Each new row is followed by its nearest point in the smallest flat space through zero that holds the last named rows.

q793 (4 x 13)
[[-1.60  4.80 -3.52  0.04  3.30  3.04  4.44 -5.78  3.58  4.02  4.07  1.05
   0.81]
 [-0.51  1.03  0.58 -2.81  1.34  3.39  6.61 -3.65  1.88 -1.60  5.46  1.29
   1.35]
 [ 1.58  4.00  0.31 -4.02  2.43  3.90  4.77 -3.28 -2.21  0.98 -3.10 -1.97
   1.00]
 [ 2.97 -0.23 -2.06 -0.74  1.33  0.98  5.72 -2.09  1.12  0.99  1.09 -0.24
   1.06]]
New rows:
[ 1.25  1.19 -1.45 -1.04 -1.76 -3.75 -0.86 -0.38  3.59  3.14 -1.52  5.20
 -1.44] => [ 0.15 -0.14 -2.22  2.28  0.20 -1.37 -1.07  0.00  1.44  2.10  0.28  0.32
 -0.29]
[-3.94  1.64  0.38 -0.76  1.11  2.69 -3.26  0.39 -0.71  1.50 -2.44 -1.59
 -2.02] => [-2.73  3.28  0.97 -0.44  0.51  1.02 -3.53 -0.46 -1.28  1.01 -2.14 -0.51
 -0.63]
[ 0.13 -0.77 -1.98 -0.17  3.24 -1.15 -0.05 -0.37  1.33 -2.29  0.89  1.63
 -1.17] => [ 0.02 -0.61 -0.57  0.59 -0.05 -0.32  0.58 -0.18  1.01  0.05  1.49  0.55
  0.09]

q735 (4 x 13)
[[-1.11 -1.42  0.60 -3.49  0.02 -3.55  1.16 -3.23  1.85  1.83  0.50  1.27
  -5.05]
 [-0.39  0.91  5.65 -0.19 -2.95 -0.13  1.25 -0.60 -1.06 -0.93  1.42  5.41
  -0.96]
 [-2.86  2.41  0.15 -1.40 -0.55  0.06  2.88  1.11 -2.36  0.84 -0.47  4.07
  -0.31]
 [-2.41 -2.70  2.11  1.18 -1.15  1.54  4.37  2.43  3.14 -4.17  1.05  3.04
  -1.55]]
New rows:
[ 2.79  2.45  0.75  2.04  1.18  0.70  1.99 -1.72  1.00 -2.22 -1.91 -1.54
 -2.64] => [ 0.51 -0.88  0.33  0.40 -0.05  0.05 -0.31 -0.16  0.91 -0.59  0.27 -0.62
 -0.19]
[-0.52  1.28 -0.99  0.56 -1.93  3.17 -0.08  0.73 -1.31 -0.59  2.43 -2.67
  2.14] => [ 0.52  0.68 -0.55  1.53  0.13  1.57 -0.62  1.44 -0.88 -0.69 -0.31 -0.81
  2.33]
[ 0.21  1.32  0.57  1.21 -2.93  0.98 -2.50 -2.37  1.72 -0.15 -0.89 -2.18
 -2.00] => [ 1.64 -0.75  1.04  0.22 -0.27 -0.58 -1.73 -1.34  0.66  0.09  0.48 -1.12
 -0.27]
[ 2.77 -0.85 -2.17 -1.01 -2.37  1.80  2.09 -1.24  0.16  3.45 -2.87 -0.47
  2.90] => [ 0.21  0.89 -1.37 -0.08  0.62  0.07 -0.73  0.10 -0.99  0.92 -0.56 -0.98
  0.91]
[-0.89 -2.91  1.04  0.86  2.14 -0.01 -0.30  0.78 -1.10 -2.16 -3.22  1.94
 -2.76] => [-0.83 -0.94  0.31 -0.05 -0.15  0.07  1.35  0.41  1.13 -0.93  0.26  0.73
 -0.93]

q835 (4 x 13)
[[ 1.94 -4.34  3.44  3.67  0.94 -0.08  0.89 -0.04  2.43  5.37 -0.26  2.63
   0.60]
 [ 1.31  0.38 -1.63 -1.87 -1.95 -3.82 -4.14 -5.20 -0.56 -3.40  3.87  2.31
  -0.88]
 [ 0.16 -2.76 -2.28 -1.67  5.02  2.11 -0.49  1.59 -0.39 -1.25  1.54 -3.41
   1.93]
 [ 3.04 -1.60 -3.07 -0.28  2.78 -0.99 -0.06  1.45 -3.41 -0.18 -0.28 -0.16
   0.45]]
New rows:
[-0.18  0.65 -0.30 -0.14 -0.14  1.94 -0.87 -2.10  0.97 -0.73  0.59  0.28
  0.03] => [-0.81  0.14  0.32 -0.55 -0.32  0.13 -0.72 -1.00  0.96 -0.76  0.98 -0.25
  0.06]
[-1.18  1.36 -1.31  3.36 -0.25  1.01 -4.15 -1.52  1.59 -0.85  2.82  0.66
 -0.03] => [-0.64 -0.26  0.51 -0.65 -0.60 -0.46 -1.56 -2.19  1.44 -0.99  1.93  0.32
  0.02]
[-0.81 -1.02 -0.09  3.04  0.00  2.99 -2.36 -1.29 -1.82  0.26  1.73 -1.50
  1.33] => [-0.19 -1.13  0.11 -0.25  1.09  0.54 -0.46 -0.27  0.81 -0.06  0.94 -0.59
  0.56]
[ 2.24  0.20 -1.07  1.45 -0.59 -0.12 -0.48 -1.72  0.89 -0.07 -5.15 -0.12
  0.60] => [ 0.80  0.39  0.02  0.75 -0.63 -0.62  0.67  0.55 -0.91  0.83 -1.12  0.90
 -0.43]
[ 3.69 -0.47  2.68  1.29  2.23 -0.66  3.49 -1.12 -2.39  2.16  0.75  0.16
  0.20] => [ 2.18 -1.90  0.14  1.62  1.01 -0.67  0.69  0.85 -0.85  2.31 -0.83  1.33
  0.15]

q229 (4 x 13)
[[-5.20 -2.72 -3.66 -3.81  1.32  5.18  4.94  2.14 -0.84  0.37 -1.03  2.90
   1.75]
 [-1.41 -1.23  1.60 -1.20 -0.95  1.21  0.20 -3.16  2.24  3.10  2.23 -0.87
  -1.26]
 [ 0.32  2.19 -1.57  0.94  2.59 -0.55  1.71 -0.47 -0.88 -0.43  3.86  2.27
   3.00]
 [-3.93  1.56 -1.54 -0.16  3.99  1.97 -1.58 -2.23 -2.46  2.41  4.35  1.15
   2.43]]
New rows:
[ 0.96  3.52 -0.02 -0.84  3.53 -1.57 -1.75 -1.87  2.58 -1.72  2.31 -1.88
  0.77] => [ 1.20  1.94  0.54  1.56  1.10 -1.60 -1.26 -1.51 -0.26  0.32  2.71  0.00
  0.84]
[ 1.12 -0.68  4.78  0.88  1.71 -3.17  4.04  2.90 -1.60  3.27  0.28  0.92
  0.31] => [ 1.49  0.31  0.12  0.35 -0.41 -0.87  1.54  0.00  0.96 -0.58  0.76  0.55
  0.36]
[-3.17  1.45  2.42 -1.23 -2.21 -0.13 -0.18 -2.02  1.30  1.73  1.38 -0.72
 -1.48] => [-1.05 -0.83  1.40 -0.70 -0.73  0.75 -0.68 -2.36  1.40  2.33  1.32 -1.03
 -1.20]
[ 1.61 -2.47 -4.63  4.58 -3.82  4.36 -0.74 -1.03 -1.58 -0.38 -0.94  1.44
 -0.32] => [-0.41 -0.52 -0.54 -0.42 -0.13  0.51  0.29  1.10 -0.44 -0.58 -1.41  0.14
 -0.07]
[ 2.74  1.94 -0.02 -0.77 -0.15 -2.06  1.74  2.18  1.79  2.40 -1.17  0.19
  4.13] => [ 1.95  0.62 -0.29  0.60 -0.20 -1.18  1.95  0.66  0.66 -1.30  0.55  0.96
  0.80]
[-1.68  3.82 -0.29 -1.31 -3.32 -1.72  2.59  0.91 -1.35 -0.97 -0.75 -2.12
 -4.95] => [ 0.78 -0.77  0.57 -0.17 -1.34 -0.29  0.10  0.65  0.68 -0.50 -1.72 -0.63
 -1.06]

q218 (4 x 13)
[[ 4.92  1.17 -0.88 -3.64 -3.01 -2.26  2.52 -0.25  1.02  3.34 -0.38 -2.47
  -2.07]
 [ 5.69 -0.69  3.11 -1.83  3.14  1.14  1.18 -0.91  3.42  0.87  2.66 -1.09
   0.83]
 [ 2.03 -4.27  1.93 -1.93  1.46 -2.60  1.39 -4.53  0.07  5.71  4.53 -1.65
  -1.36]
 [ 4.77 -1.88 -1.03 -0.94 -1.25  1.28 -0.70  0.85 -1.35  5.13  0.33 -2.87
  -0.52]]
New rows:
[-5.15 -0.26  0.20  1.90 -0.45 -4.33 -0.23 -2.97  4.62 -2.35  0.45 -1.62
  2.76] => [-4.16  0.42  1.07  0.10  0.88 -2.58  1.23 -2.35  0.83 -2.50  0.89  2.01
 -0.37]
[ 5.15 -0.10 -0.48  1.83 -0.20 -0.53  0.13 -1.72  0.50  0.08  3.12  0.83
  1.90] => [ 2.78 -0.67  1.18 -0.73  1.26  0.71  0.28 -0.31  1.14  1.02  1.21 -0.76
  0.34]
[ 0.42 -0.11  2.16  0.45 -2.92  0.59 -1.00  4.98  0.39  1.56  1.36 -1.46
  1.75] => [ 1.79  0.03 -0.69  0.26 -0.46  1.64 -0.87  1.58 -0.52  0.77 -0.79 -0.83
  0.37]

q564 (4 x 13)
[[-3.49  3.02 -1.59  1.12 -0.68 -0.33 -1.90 -0.65 -0.21  1.73 -0.44 -1.79
   3.25]
 [-0.31  6.43 -0.40  1.73 -1.66  2.07 -1.23 -3.89 -1.23  3.23  1.56 -0.84
  -1.69]
 [ 1.87  3.01 -2.12  0.32 -2.01  0.22 -4.71  0.49 -2.21 -0.93  0.66  2.00
   0.61]
 [-1.02  4.18 -0.68  2.99 -1.60 -3.60 -2.81 -0.71  1.50  2.86 -0.74  0.32
   0.93]]
New rows:
[-1.47 -2.07 -1.52  0.45 -2.46 -1.20  0.34 -1.45  0.74 -2.19 -2.36 -3.28
 -0.18] => [-1.42 -0.93 -0.06 -0.09  0.50 -0.52  0.51  0.51  0.56  0.03 -0.58 -0.79
  1.31]
[ 0.83  2.38  1.58  0.45 -2.96  1.58  0.80  1.18  0.97 -1.94  2.02 -3.65
 -0.05] => [-0.15  1.00 -0.06 -0.13 -0.12  1.35  0.20 -0.94 -0.67  0.37  0.55 -0.46
 -0.41]
[ 2.61  1.53  1.90  3.42  1.21  0.00  3.15  3.10  3.32  1.94 -1.07 -4.57
  0.38] => [-1.05 -0.29  1.49  1.13  0.66 -1.74  2.27 -0.81  2.27  1.90 -0.63 -0.90
 -0.82]
[ 2.33  0.35 -1.69  3.11  3.64 -0.90  0.40 -1.48  0.88  0.47  0.60 -0.42
 -0.97] => [ 0.69  0.54  0.73  0.73 -0.14 -0.83  0.48 -0.60  0.81  0.87  0.03  0.36
 -1.33]
[-2.52 -0.52  1.07  0.39  0.35 -3.16 -0.16  2.00 -0.56 -3.70  0.17  2.50
 -1.95] => [ 1.00 -1.67  0.10  0.00  0.08 -1.85 -0.50  1.57  0.74 -0.97 -0.65  1.19
  0.15]

q771 (4 x 13)
[[-1.68 -0.52  0.51  1.07 -0.71 -2.00 -0.20 -0.83  0.68 -0.75  0.82  2.71
  -1.21]
 [-5.13 -3.14 -0.89 -0.03  0.25  1.60 -0.84 -2.36  0.02 -3.11  0.62 -4.13
   1.96]
 [-0.18 -2.67 -0.58  1.54 -1.16  0.54  1.21  0.55 -1.87 -1.41  2.38 -1.94
   1.81]
 [-2.59 -1.48 -0.87  2.23 -1.07  0.45  0.44 -0.51  3.15  0.10  2.59 -0.59
   0.97]]
New rows:
[-2.06 -0.67  1.24  0.16  0.75  0.31  0.27  0.36 -1.88 -0.43 -2.30 -1.31
  0.95] => [-0.83 -0.60  0.05 -0.97  0.54  0.38 -0.50 -0.68 -1.46 -1.29 -0.87 -1.30
  0.32]
[ 0.27 -4.29 -0.55  0.00  2.19  2.25 -4.09 -3.21 -1.28  2.83  1.07  4.14
 -0.77] => [-1.03 -0.07  0.35 -0.01 -0.01 -0.94 -0.42 -0.69  0.10 -0.58 -0.22  1.19
 -0.75]
[ 2.83  1.14  0.88 -2.96  4.65  1.92  4.28  0.46 -0.04  3.97 -0.13  1.60
 -1.78] => [ 3.62  2.76  0.18 -1.26  0.81  0.66  0.13  1.52  0.31  2.55 -1.66  0.46
 -0.57]
[ 0.22 -1.98  0.29 -0.26 -0.91  0.48 -0.70  0.30 -0.16 -2.88 -0.13 -5.15
  2.60] => [-0.92 -1.93 -0.79 -0.27  0.16  1.97  0.21 -0.22 -1.58 -1.47  0.44 -3.99
  2.13]
[ 3.79 -0.26 -0.65  0.13  0.29  0.11  1.12  0.92 -1.51  0.09  1.98  2.15
  0.61] => [ 3.01  0.03  0.20  0.84 -0.83 -0.58  1.26  1.75 -1.72  0.70  1.02  1.01
  0.06]
[ 1.28 -5.15  5.15 -1.09 -4.39 -1.13  1.37 -0.93  2.45 -1.90  1.40  1.81
 -0.54] => [-0.95 -1.62  0.28  1.95 -1.41 -1.85  0.65 -0.12 -0.48 -1.10  2.11  2.08
 -0.38]

q954 (4 x 13)
[[ 2.25  4.55  2.97  0.79  2.03 -2.92  1.09 -3.76 -0.20 -0.15  0.39  1.67
   3.48]
 [ 3.27  0.05 -2.19  0.71  0.96  0.20 -1.90  0.99  0.80 -0.61 -3.01  0.38
  -4.97]
 [-0.87 -2.97  1.63 -0.40  0.48 -1.04 -1.59 -1.60 -3.08 -5.07 -7.35  3.62
  -2.06]
 [ 1.67 -1.43 -1.63 -1.01 -1.28  2.03  1.66  0.39 -4.15 -0.08 -3.30 -3.26
   1.82]]
New rows:
[-0.39  0.16 -1.82 -1.09  1.24 -1.32  2.40 -2.44  1.80 -0.57 -1.51 -0.45
 -0.17] => [ 0.70  0.56  0.25  0.13  0.37 -0.39  0.02 -0.53 -0.24 -0.24 -0.59  0.27
  0.11]
[-0.38 -1.96  4.54  3.66  1.70  2.71 -0.66 -1.02 -0.26 -1.02  2.11  0.37
 -2.89] => [-1.36 -0.48  0.67  0.19  0.24 -0.60 -0.90  0.03  1.18 -0.66  0.42  1.60
 -1.12]
[ 0.48 -0.73 -2.14 -0.97  0.02  3.16  1.18 -0.52  0.82  2.13  0.95 -2.78
 -0.79] => [ 0.82 -0.33 -2.03 -0.22 -0.84  1.63  0.54  1.64  0.03  1.73  1.11 -2.57
 -0.21]
[-0.50 -1.30 -0.64 -2.17 -1.10  0.39  2.29 -0.05  1.95  1.35  0.81  2.28
  2.25] => [-1.56 -0.33  0.54 -0.25 -0.49  0.13  0.48  0.09  0.18  0.41  1.57 -0.18
  1.33]
[-1.77 -1.49 -1.31  1.86  0.16 -0.86  5.78 -4.38  1.49  3.68 -0.30  0.39
 -0.92] => [-0.28  0.57  0.39 -0.01 -0.04 -0.15  0.49 -0.26  0.16  0.53  1.15 -0.24
  1.15]
[-1.33 -1.99  2.04  2.23 -1.27  2.16  5.02 -0.75  1.57 -0.69 -1.69 -3.07
  2.72] => [-1.23 -0.96  0.32 -0.81 -1.11  0.85  1.48 -0.12 -2.01  0.19  0.12 -1.46
  2.92]
